The rows are grouped in 4 different ways at once. Each group adds its own fixed numbers to the row, and there is some noise. The rows also spread widely along 11 directions, which tell nothing about the answers.
In the rows, 128 means zero.
Some rows, each with its group in each grouping after it:
[124 123 136 116  89 138 136 136 115 112 154 125 138 127 150  99 146 167
  76 137 104 128 121 142 123 117 123 121 121 180 117 133 144 196 130  67
 115 120 153 152  85 161 108 137]	Y (0) Z_990 (4)
[143 184 127 137 116 124 116  91 129 152 114 122 122 141 159 110 146  81
 126 130 104 160 162 154 141 135 128 124 141 144 162 106 137 112  97 130
 110 145 144 139 135 152 118 124]	K (2) Z_990 (0)
[113  90 124 129 102 135 139 151 125 118 152 107 108 108 163 120 116 136
 114 156 117 120 102 102 117 111 130 154 132 164 100 129 145 153 132  91
 153 122 142 148  76 128 144 111]	Y (1) Z_205 (5)
[115 150 137 126 116 151 129 113 144 133 140 100 120 128 182 137 111 115
 134 106 105 150 132 139 134 112 104 126 111 140 129  97 150 129 106 130
 119 110 153 136  91 114 161 119]	K (2) Z_205 (2)
[150 184 125 122 157 133 130  75 129 142 120 121 119 148 160 144 157  75
 173 111 114 154 170 158 157 168 112 123 130 129 176 108 122 104 103 138
 122 142 145 124 138 127 124 119]	S (0) Z_377 (2)
[145 103 136 101 137 105 161 120 120 125 149 125 130 134 133 149 175 136
 157 138 139 122 105 127 163 165 123 153 128 114 128  99 117 162 167  91
 166 187 126 122 102 109 144 137]	Q (1) Z_377 (1)
[149 158 149 130  85 100 122  77 156 152 127 136 139 183 151 116 121  75
 135  94 122 169 135 142 173 126 109 100 144 127 142  89 156 134 108 114
 138 165 117 142  99 164 109 151]	S (2) Z_990 (4)
[138 132 127 135 128 124 141 105 130 137 133 120 117 119 167 130 133 102
 126 134 106 134 133 134 145 121 126 129 142 160 142 133 134 124 114 124
 130 145 151 147 119 143 130 113]	Q (2) Z_990 (3)
[136 101 132 114  80 148 162  97 140 137 126 134  93 184 158 113 108 114
 148 142 132 148  98 132 155 144  97 149 133 117 116 122 135 119 126 105
 145 113 152 149  79 141 119 144]	Q (2) Z_990 (5)
[155  88 120  98 113 141 160 121 124 122 157  99 103 139 141 144 144 130
 192 152 129 108  94 113 170 157 122 142 123 136 112 128 115 136 162  75
 179 140 141 164  80 102 154 128]	Q (0) Z_205 (1)
[122 103 124 129 106 146 150 123 140 137 127 141  80 136 166 130 109 117
 121 162 131 139 109 121 113 120 129 198 184 120 122 121 145  93 154 134
 160 125 145 112 116 127 122 134]	Q (1) Z_377 (0)
[136 144 114 111 155  98 144 106 132 128 157 138 112 130 138 154 174 111
 139 125 143 134 157 161 139 158 122 175 165 117 133 107 137 155 136 101
 152 154 115  75 117 125 105 130]	K (2) Z_377 (3)
[150  68 177 115  85 160 182  95 122 124 115 112 133 139 183 104 129 154
 114 153  78 122  58 124 158 132  82 116  99 166 137 169 120 118 146 120
 110 122 195 205 103 131 145 138]	Y (1) Z_990 (4)
[114 149 119 138 122 148 112 128 131 132 133 144 119 140 173 126 116 127
  93 111 140 154 142 134 133 122 132 142 138 144 156  84 137 153 105 116
 134 154 142 112 120 141 124 128]	Q (0) Z_990 (1)
[132 113 114 138 145 127 136 118 147 129 137 141 114 134 178 144 128 115
 111 116 145 138 125 126 146 140 121 156 155 149 149 128 139 132 104 118
 149 159 139 108 122 137 117 116]	Y (2) Z_990 (1)
[135 107 138 125 126 148 134 105 166 125 143 135 121 134 194 161  76 114
 120  91 113 136 117 134 135 101 101 141 160 140 132 118 161 109 125 149
 147 130 138 129 102 119 143 138]	Y (0) Z_377 (2)
[133 120 105 150 129 146 135 104 133 134 121 150  84 158 169 121 113  86
 135 138 149 147 130 119 141 152 130 158 165 147 150 133 125 109  90 109
 158 144 137 129 125 154  96 114]	Q (1) Z_990 (5)
[128 143  99 150 124 141 114 133 131 133 132 131 105 125 170 132 105 102
 131 127 135 151 139 111 127 121 151 144 151 142 145  93 132 126 114 123
 158 159 137 117 125 133 136 114]	Q (2) Z_990 (2)
[114 107 105 139 125 157 128 153 121 120 134 127  92  98 181 118 102 134
  90 163 109 118 116 103 108 108 150 153 164 185 132 156 135 118 105  98
 149 126 156 155 109 147 124 100]	K (0) Z_377 (1)
[126 160 113 108 147 132 135 113 130 136 147 111 115 127 154 146 163 114
 151 126 126 143 151 148 137 153 124 153 133 129 131  95 136 143 125 106
 138 128 132 107 108 121 136 120]	Q (1) Z_377 (1)
[108 144 112 156 112 172 122 145 115 130 115 109 108 132 169 107 106 125
 137 145 144 148 124  83 149 145 142 121 105 153 163  95 102 139  94 116
 138 159 160 147 122 125 164  97]	Q (2) Z_990 (4)
[103 120 119 170 134 136 132 131 134 127 113 180  78 169 175 119 106  94
 122 134 195 177 133 113 130 154 129 192 167 112 180  80 118 116  88 141
 166 181 140  71 137 141 105 112]	Q (0) Z_205 (2)
[137 104 130 128 128 123 156 108 131 123 144 151 102 155 155 135 140 115
 142 135 155 139 120 137 154 154 110 166 152 126 146 116 120 141 126 106
 165 160 138 112 110 131 109 133]	Q (0) Z_205 (3)
[124 119 140 134  86 106 125 125 139 128 144 136 115 152 149 110 120 107
 108 137 132 148 123 121 138 114 129 142 154 149 121 106 156 151 120  91
 157 147 122 134  83 163 108 134]	S (0) Z_205 (4)
[148 145 102 138 115 117 131  93 121 148 107 146  81 158 144 120 141  67
 142 159 135 161 146 136 134 154 137 177 171 112 152 112 131  92 130 138
 144 151 134 107 148 143  93 129]	Y (2) Z_990 (5)
[129 144  84 126 131 192 115 136  92 109 140 122  96  98 169 146 125 162
 126 145 125 129 140 132 103 131 136 158 133 141 167 112 105 147 162 128
 140 135 170 125 158  79 139 136]	Y (0) Z_205 (3)
[124 109 124 143 146  88 137 142 130 119 150 138 126 108 159 137 148 114
 115 129 141 134 130 116 133 124 145 156 154 155 135 110 138 162 116 101
 163 181 128 106 106 142 123 102]	Q (2) Z_205 (2)
[131 133 113 102 126 127 157 112 133 139 160  89  96 132 136 154 158 112
 197 149 140 131 131 136 152 154 116 168 123 105 105  93 126 137 159 108
 158 123 132 105  87  93 160 123]	Q (2) Z_205 (3)
[127 139 121 121 131 120 123 109 158 131 174 131 125 134 165 164 114 109
 134  85 140 139 142 145 139 115 113 142 158 131 115  84 164 162 129 106
 165 145 107 104  88 122 130 143]	Q (1) Z_205 (3)
[108 155 105 133 113 157 129 149 102 133 134  78  98  90 155 114 139 134
 132 178 108 135 140 110 109 124 146 144 108 156 127 112 115 133 131 122
 117 115 170 134 115 111 168  96]	Y (2) Z_990 (3)

New rows, each followed by its group in each grouping:
[111 134  96 129 105 125 135 158  93 126 147  99  92 107 127  99 169 129
 136 202 122 132 140 108 106 138 164 168 134 165 105 129 123 154 136  68
 151 112 149 136  95 148 121  98]	Q (2) Z_205 (4)
[107 108 148 133  75 147 137 116 180 146 148 111 107 147 189 130  49 106
 109 107 114 142 100 114 143  77 101 130 145 139  94 105 176 114 105 131
 142 112 132 140  57 140 160 130]	K (2) Z_990 (3)
[ 95 153 114 143 131 177 128 140 113 125 134 125 109 130 171 130 123 148
 128 125 164 155 139 117 132 151 124 151 108 123 166  68 102 161 116 128
 130 160 158  96 130 103 161 114]	Q (1) Z_990 (3)
[112 143 144 114 106 152 149 113 128 128 139 126 116 149 161 125 139 145
 112 125 130 151 133 157 137 135  99 149 111 125 139  86 131 158 130 126
 110 127 158 110 100 126 136 137]	Q (0) Z_990 (3)
[114 126 154 142 127 154 146 106 144 132 112 130 128 141 203 129 105 125
 107 101 117 156 112 133 148 123  92 124 107 141 165 102 129 121  95 159
 107 144 173 132 117 125 156 116]	Q (2) Z_990 (2)
[138 136 122 123 117 155 114 126 123 121 150 112 142 112 170 132 112 145
 106 105  97 122 124 123 145 109 134  97 118 174 143 115 132 167 119  91
 132 157 146 171 105 129 147 129]	K (0) Z_990 (1)
[125 153 130 134 145 127 135 107 147 130 144 127 136 143 173 141 137 104
 139  89 141 151 149 141 158 148 112 117 118 146 151  92 133 156  82 112
 128 153 133 110 102 138 138 111]	Q (2) Z_990 (2)
[136 136  87 144  97 148 118 140 111 141 118 113  75  99 150 116 114 102
 122 192 109 138 130 101  96 107 172 182 179 146 138 128 131  88 161 130
 155 136 158 134 142 128 124 118]	S (2) Z_990 (0)
[130 135 123 126 124 129 134 105 132 134 130 129 120 146 160 136 133 112
 131 116 133 146 134 137 147 143 113 145 127 125 146 100 132 142 120 125
 131 152 137 116 119 123 130 130]	Y (2) Z_990 (5)
[142 117 108 136 119 142 135 117 147 125 142 144 109 161 163 143 100 109
 156 102 163 144 119 111 160 144 125 133 146 122 146  94 124 144 118 100
 176 171 125 117 103 128 131 133]	Q (2) Z_990 (2)
[117 137 128 149  95 146 116 129 116 122 124 149 110 157 160 102 115 124
 104 135 146 162 125 118 130 136 128 142 135 135 165  90 125 150 116 117
 140 164 145 130 130 139 118 136]	Y (0) Z_205 (4)
[124 163 141 132  96 119 112 120 117 142 121 119 130 123 145 113 139 115
  96 140 105 159 145 135 122 106 145 142 135 135 143  72 146 140 156 143
 121 162 143 119 131 135 135 138]	S (0) Z_990 (4)
[151 113 126 116 142 140 153  98 119 122 139 140 119 136 152 151 159 139
 135 128 133 132 127 150 150 161 114 165 141 131 153 114 118 146 164 116
 142 155 149 106 135 113 116 140]	Q (0) Z_990 (4)
[120  96 157 125 126 111 147 125 122 121 130 139 136 115 166 138 139 142
  88 132 111 129 108 138 130 112 115 160 129 142 140 102 136 155 148 136
 132 166 150 125 115 120 140 128]	Q (0) Z_205 (5)
[111 139 161 132 105 121 133 116 154 139 128 137 148 142 175 132 119 129
  89  97 128 157 121 142 143 105 110 144 127 121 148  63 154 152 126 152
 116 169 140 100 108 127 153 139]	Q (2) Z_990 (0)
[119 144 101 104  78 190 127 122 128 123 157 128  89 144 164 128  91 151
 120 129 119 144 126 143 104 112 116 146 148 127 113 106 142 145 150  99
 148  90 150 138  92 117 125 162]	Q (1) Z_377 (3)
[131 140  76 153 127 174 121 136  96 126 112 133  78 121 159 125 117 122
 144 168 152 143 135  98 123 152 160 163 152 129 180 109  84 117 138 129
 164 173 164 124 169 102 133 117]	Q (2) Z_990 (3)
[106 138 126 147 117 184 129 129 114 119 121 120  99 115 204 102 110 137
  98 147  95 144 129 131 109 114 115 128 115 190 161 145 125 119  78 123
 102  89 194 175 115 146 131  95]	Q (0) Z_205 (2)
[111 117 129 153 129 151 135 126 103 124 106 151  96 102 190 108 135 136
  57 175  95 146 129 141  85 108 130 186 163 180 169 153 134 106 123 154
 109 117 189 132 164 149  96 111]	Q (0) Z_205 (4)
[126 155 117 141 138  94 108 135  98 121 133 149 133 129 133 119 168 113
 109 132 149 149 159 132 135 143 158 141 140 139 164  73 118 192 116  99
 151 204 118 108 132 144 109 122]	Q (0) Z_205 (5)
[192  65 144 137 124  94 155  93 107 130  98 168 120 157 137 136 139  90
 152 154 134 125  83 105 180 160 142 149 166 112 178 124  92 107 177 132
 186 252 135 159 161 122 117 151]	Q (0) Z_990 (5)
[168 136 127 113 132 104 138  75 145 130 153 128 128 138 164 141 153  89
 145 105  91 135 138 169 148 132 101 117 153 163 132 156 156 131 114  93
 138 120 139 157 103 153  87 136]	S (2) Z_205 (2)
[132 123 127 148 159 111 135 127 108 136 119 104 117  96 154 141 160 100
 154 157 124 130 134 103 147 154 143 159 131 144 162 110 106 117 132 138
 148 184 143 122 148 105 159  86]	K (2) Z_205 (4)
[111 153  99 157  99 156  89 137 138 132 125 138 113 129 189 103  76 113
  73 115 121 158 136 109 116  94 145 114 151 172 154 113 153 138  75 113
 135 147 146 149 119 160 120 118]	Y (2) Z_990 (1)
[128 160 114 153 165 110 127 107 126 139 124 140 121 129 161 131 164  89
 120 125 138 152 166 137 144 156 137 151 149 159 170 113 128 137  88 124
 130 164 134  98 147 154 105  97]	Q (2) Z_990 (4)
[180 143 107 132 110 147 100 102 122 126 144 132 142 134 155 141  98 112
 137  97 107 125 132 117 160 119 150  84 155 164 159 114 128 155 146  93
 172 184 126 183 136 126 124 157]	Q (0) Z_990 (4)
[ 85 165 110 140 115 176 125 119 147 137 135 127  90 166 181 113 112 123
 111 119 166 175 157 138 124 151  98 164 122 134 140  91 146 139  71 123
 107  88 149  78  98 144 122 109]	Y (2) Z_990 (4)
[147 142  93 127 122 170 129 108 119 125 147 121  97 127 166 125 125 120
 144 133 120 129 138 135 132 140 130 125 145 168 144 145 120 138 117  86
 147 118 154 159 121 134 112 128]	Q (1) Z_990 (3)
[136 140 127 130 180  81 143 101 124 124 150 131 135  99 162 136 208 111
  99 131 106 131 167 171 127 148 118 157 155 189 145 161 152 160  97 101
 110 126 142 106 128 163  79  94]	Y (2) Z_205 (4)
[143 119 128 141 145 156 150  80 153 139 126 129 106 128 204 149  99  95
 134 108 110 135 122 135 154 125  96 129 150 162 157 153 134  88  95 152
 129 122 164 150 133 128 133 113]	Q (2) Z_990 (3)
[138 105 140 127  93 128 145 114 135 137 134 117 111 130 156 120 112 107
 122 152  98 130 107 115 141 107 135 142 151 163 112 131 147 113 148 115
 153 130 142 160  94 149 134 128]	Q (0) Z_990 (4)
[144 149 120 116 126 156 132  95 122 134 129 134 118 149 163 131 144 124
 139 120 127 147 138 153 152 156 116 135 124 131 165 105 117 135 127 118
 129 147 155 134 130 124 122 138]	Q (0) Z_990 (1)
[121 178  89 121 142 160 114 144 110 116 176  85 134  95 155 135 147 151
 142 114 120 121 165 128 136 137 142  93  98 179 135 108 116 206 104  61
 131 128 139 145  95 119 153 105]	Q (2) Z_990 (3)
[ 98 172 117 135 126 140 115 133 138 140 129 123 117 160 157 127 123 105
 149 110 169 164 147 115 157 155 131 132 119 105 155  50 124 150  86 117
 146 172 123 102 103 122 159 113]	Q (2) Z_377 (1)
[ 98 129  93 144 152 185 145 150 104 109 130 138  91 131 177 129 129 165
 130 143 174 135 132 107 129 174 121 159 123 141 183 117  85 162  92 103
 142 149 171 109 137 108 138 102]	Q (2) Z_377 (3)
[128 161 108 124 127 103 109 144 118 136 146  96 136 104 139 128 147 103
 137 139 109 129 149 107 141 126 165 110 129 156 127 100 134 157 118  91
 150 175 120 149 106 131 156 106]	Y (2) Z_377 (1)
[120 129 117 123 121 164 146 138 120 126 148  88 119 107 164 123 142 154
 144 145 116 118 124 116 141 137 126 128 103 168 128 128 114 158 121  88
 126 117 166 156  91 119 163 103]	Q (2) Z_990 (0)
[120 141 140 132 102 128 132 105 126 135 119 157 113 162 156 111 140 121
  88 131 136 170 140 154 126 134 114 169 147 125 156  89 142 140 130 133
 120 148 146  90 127 153  93 145]	S (0) Z_990 (4)
[163 161 111 118 143 166 131  62 146 140 129 127 103 142 187 157 117  83
 160 101  99 147 157 170 140 138 101 134 150 147 157 134 141  81 120 144
 125  96 158 136 137 125 112 135]	Q (0) Z_990 (2)
[150 157 127 111 110 143 135  74 139 132 144 139 116 170 157 119 147 112
 126 109 117 153 153 177 147 153  95 129 140 151 140 130 148 145 115 100
 114 100 143 129 109 157  82 150]	Y (0) Z_990 (4)
[146 133 144 122 147 119 129  99 144 122 154 134 166 135 163 164 136 129
 122  69 131 131 136 142 176 135 113 110 124 147 155  83 138 181 133 114
 141 186 121 116 116 121 143 141]	Q (0) Z_990 (4)
[104 174 138 139 104 137 108 114 133 142 123 124 127 132 185  95 130 105
  83 120  97 167 146 149 122 107 120 112 119 164 153  97 156 140  78 123
 105 126 155 158 109 163 122 117]	Q (1) Z_205 (1)
[136 156 112 132 143 186 118 102 115 119 126 139 128 129 188 132 121 143
 103  99 111 138 147 152 134 138 111 109 120 170 181 126 119 156  98 116
 108 129 168 153 142 127 117 129]	Q (0) Z_990 (5)
[135 146 147 131 155 120 139  87 142 147 115 113 137 124 175 153 141  88
 139 110 101 140 143 137 161 139 108 130 132 140 161 111 136 104 110 160
 119 156 141 131 137 118 152 110]	K (2) Z_377 (4)
[118 103 135 130 132 108 143 134 129 128 137 121 125 121 156 143 132 119
 131 134 138 129 115 109 148 127 128 155 129 130 132  90 132 150 131 123
 155 173 131 118 100 113 158 111]	Q (2) Z_205 (5)
[ 99 150 116 137 137 134 129 147 124 126 153 104 106 149 133 125 152 113
 176 139 188 142 152 100 161 179 136 153 105 126 134  67 110 170  93  82
 157 158 112  90  83 121 159  91]	K (0) Z_205 (4)
[136 101 122 111  77 134 134 148 130 120 162 120 125 151 127 130 106 147
 149 124 154 126  92  92 165 125 145 126 123 118 108  70 128 182 166  67
 189 188 115 141  68 117 161 152]	Q (0) Z_990 (1)
[139 110 126 146 119 153 137 121 114 119 116 157 110 138 172 120 119 128
 115 138 138 141 111 123 140 136 125 155 151 145 181 121 110 128 125 124
 149 174 159 143 145 124 116 135]	Q (0) Z_205 (0)
[141  85 117 128 139 150 155 107 137 128 121 140 101 146 167 163 109 123
 155 126 156 132  99 111 157 155 110 176 145 103 151 106 114 114 151 143
 167 171 147 107 134  91 147 132]	Q (2) Z_990 (5)
[ 96 155  97 141 141 178 120 137 132 128 147 118  97 125 173 138 113 132
 123 127 154 143 158 118 123 139 132 167 133 156 140  96 133 145  99 115
 136 109 143  86 113 126 140 102]	Q (0) Z_990 (4)
[153 171  99 117 167 137 123  83 149 139 152  98 124 117 182 146 146  82
 158 104  86 123 168 152 153 145 114  94 144 194 139 170 149 116  67  93
 124  92 134 172 107 146 114 102]	Y (2) Z_377 (1)
[170 126 140 116 112 114 140  77 135 129 141 154 128 160 156 133 146 101
 138 112 114 138 124 163 160 136 109 131 161 139 155 130 141 136 139 103
 147 154 136 155 119 142  92 162]	Q (0) Z_205 (0)
[105 139 125 136  99 173 134 110 162 139 138 130 102 149 199 114  90 122
  99 115 122 155 133 144 126 109  99 145 145 160 130 126 162 118  77 121
 112  78 161 132  86 154 120 121]	Q (2) Z_990 (0)
[141 134 124 112 118 189 122 128 114 107 150 105 145 104 180 148 109 178
 116  96  98 123 117 134 132 116 115  98  88 161 154 107 116 174 150 114
 118 138 175 162 119  87 171 141]	Y (0) Z_990 (2)
[136 153 119 125 108 175 132  99 125 139 129 110 106 137 173 126 116 114
 146 128 111 146 131 137 139 132 112 123 121 139 150 110 121 117 126 129
 126 120 161 155 121 119 144 133]	Q (1) Z_990 (3)
[157 123  79 137 140 143 127 137  87 115 134 140  90  83 146 121 161 133
 110 189 109 113 143 125  99 132 178 174 183 187 155 170 108 131 157  86
 154 146 164 144 160 142  85 117]	Q (0) Z_990 (0)
[131 151 145  98 139  97 157 110 141 138 169  68 149 106 147 141 175 112
 169 124  88 111 141 145 168 134 113  93  99 168  95 125 143 162 111  85
 122 117 130 162  59 133 168 101]	Q (2) Z_377 (3)
[127 107 129 129  81 130 123 133 148 123 157 145 121 150 155 124  86 132
  90 114 135 137 113 115 135  96 138 138 164 151 105  99 161 166 138  87
 167 150 117 128  79 156 119 151]	Q (0) Z_990 (4)
[137  95 132 128 109 129 146 130 127 125 148 121 108 128 154 137 117 121
 151 137 138 125  97 105 150 134 125 145 138 127 127 106 121 143 145 102
 175 175 131 140  98 108 151 131]	K (1) Z_205 (3)
[123 150 140 126 131 100 149 109 119 127 131 135 131 156 141  94 188 116
 122 142 133 151 148 147 152 172 115 126 126 155 150 129 125 171  77  72
 117 143 140 126 100 177  90 111]	S (2) Z_377 (4)
[ 93 119 166 178 114  99 127 117 142 139  92 183 110 151 201 103 102  82
  49 128 133 182 127 134 116  98 124 173 172 138 178  92 155  98  76 181
 124 181 152  98 139 177 100 114]	Q (0) Z_205 (2)
[141 120 108 145 153 128 111 122 129 120 144 140 125 115 168 149 113 106
 125 110 130 119 138 111 144 129 138 126 155 168 161 125 129 152 101 101
 167 177 126 140 124 129 124 114]	S (0) Z_205 (5)
[120 140 127 128 144 149 130 144 105 114 156  89 146  86 167 140 145 155
 135 121 107 111 135 117 143 128 127 102  87 176 151 109 107 184 122 101
 130 154 155 162 108 101 178 105]	Q (0) Z_205 (3)
[144 127 124 129 144 124 136  97 123 126 122 153 113 123 180 147 144 121
 107 119 113 152 133 159 119 130 111 173 158 125 174 117 132 120 148 153
 130 156 164 105 161 113  99 140]	S (2) Z_205 (2)
[115 103 123 152 100 124 154 136  99 135 102 137  76 118 162  87 139 111
  98 208 114 147 113 114 104 120 144 185 161 150 145 147 118  98 128 132
 137 137 177 144 137 151 107 106]	Q (2) Z_205 (3)
[ 95 106 118 158  91 157 117 188 111 120 135 115 105 113 151 107  84 146
 106 162 156 132 106  52 131 115 173 149 124 151 129  77 115 161 127  98
 170 188 135 127  96 125 175 101]	K (0) Z_990 (4)
[164 129 114  73  93 114 152 100 131 119 175 126 118 156 123 135 163 133
 158 130 106 128 130 171 135 139 117 140 153 126  83 131 149 167 173  53
 158 101 126 140  66 141  93 168]	Q (2) Z_377 (2)
[164 108 150 112 135 113 147  92 121 122 123 148 139 120 165 152 142 125
 112 119  87 126 115 156 139 125 117 142 155 133 159 125 130 127 164 140
 135 178 153 140 144 119 122 149]	K (0) Z_377 (2)
[135 137 127 130 180 142 143  98 125 122 128 142 126 118 179 154 158 125
 116 116 121 131 152 153 141 157 110 155 146 163 177 137 123 130 112 135
 121 141 155 112 153 127 113 113]	Q (0) Z_377 (4)
[ 90 157 136 141 130 144 140 119 113 139 106 116 108 132 180 101 153 115
 110 155 115 162 145 141 123 144 108 146  99 152 161 107 122 126  72 138
  89 112 176 132 119 145 134  87]	Q (2) Z_205 (5)
[177 122  91 125 124 121 136  80 136 141 133 148  83 152 144 137 138  73
 153 151 127 140 139 142 136 149 136 175 203 139 131 157 144  88 151 108
 171 130 127 122 142 147  69 143]	Y (2) Z_990 (4)
[143 139 146 134 108 100 149  74 136 159 100 134  99 162 152 109 154  70
 134 158 114 168 136 147 147 146 115 164 155 122 145 118 143  78 122 152
 123 140 148 116 132 159 100 126]	S (2) Z_990 (4)
[151  93 140 106 114 100 166 108 133 131 149 117 118 149 132 150 154 117
 174 139 136 126 102 126 164 152 118 166 138 110 111 106 131 138 177 107
 175 160 125 119  97 107 142 139]	Q (2) Z_205 (4)
[110 143 116 131  88 151 105 142 130 129 138 139 110 143 158 118  78 120
 102 126 128 144 133 111 118 100 146 131 150 138 128  81 146 153 117 103
 158 145 122 141  91 143 135 137]	Q (0) Z_377 (5)
[ 82 142 139 120 137 103 147 151 113 128 145  94 124 101 141 128 194 148
 113 162 135 145 148 142 114 143 123 191 100 128 114  76 140 175 139 127
 106 130 147  61  99 116 155  94]	Y (2) Z_205 (4)
[156 162 124 131 142 115 129  82 131 132 130 136 132 140 168 130 160  93
 124 105 111 155 157 168 146 146 114 120 136 152 165 124 136 137 103 120
 114 148 144 128 136 147  98 127]	Y (2) Z_990 (2)
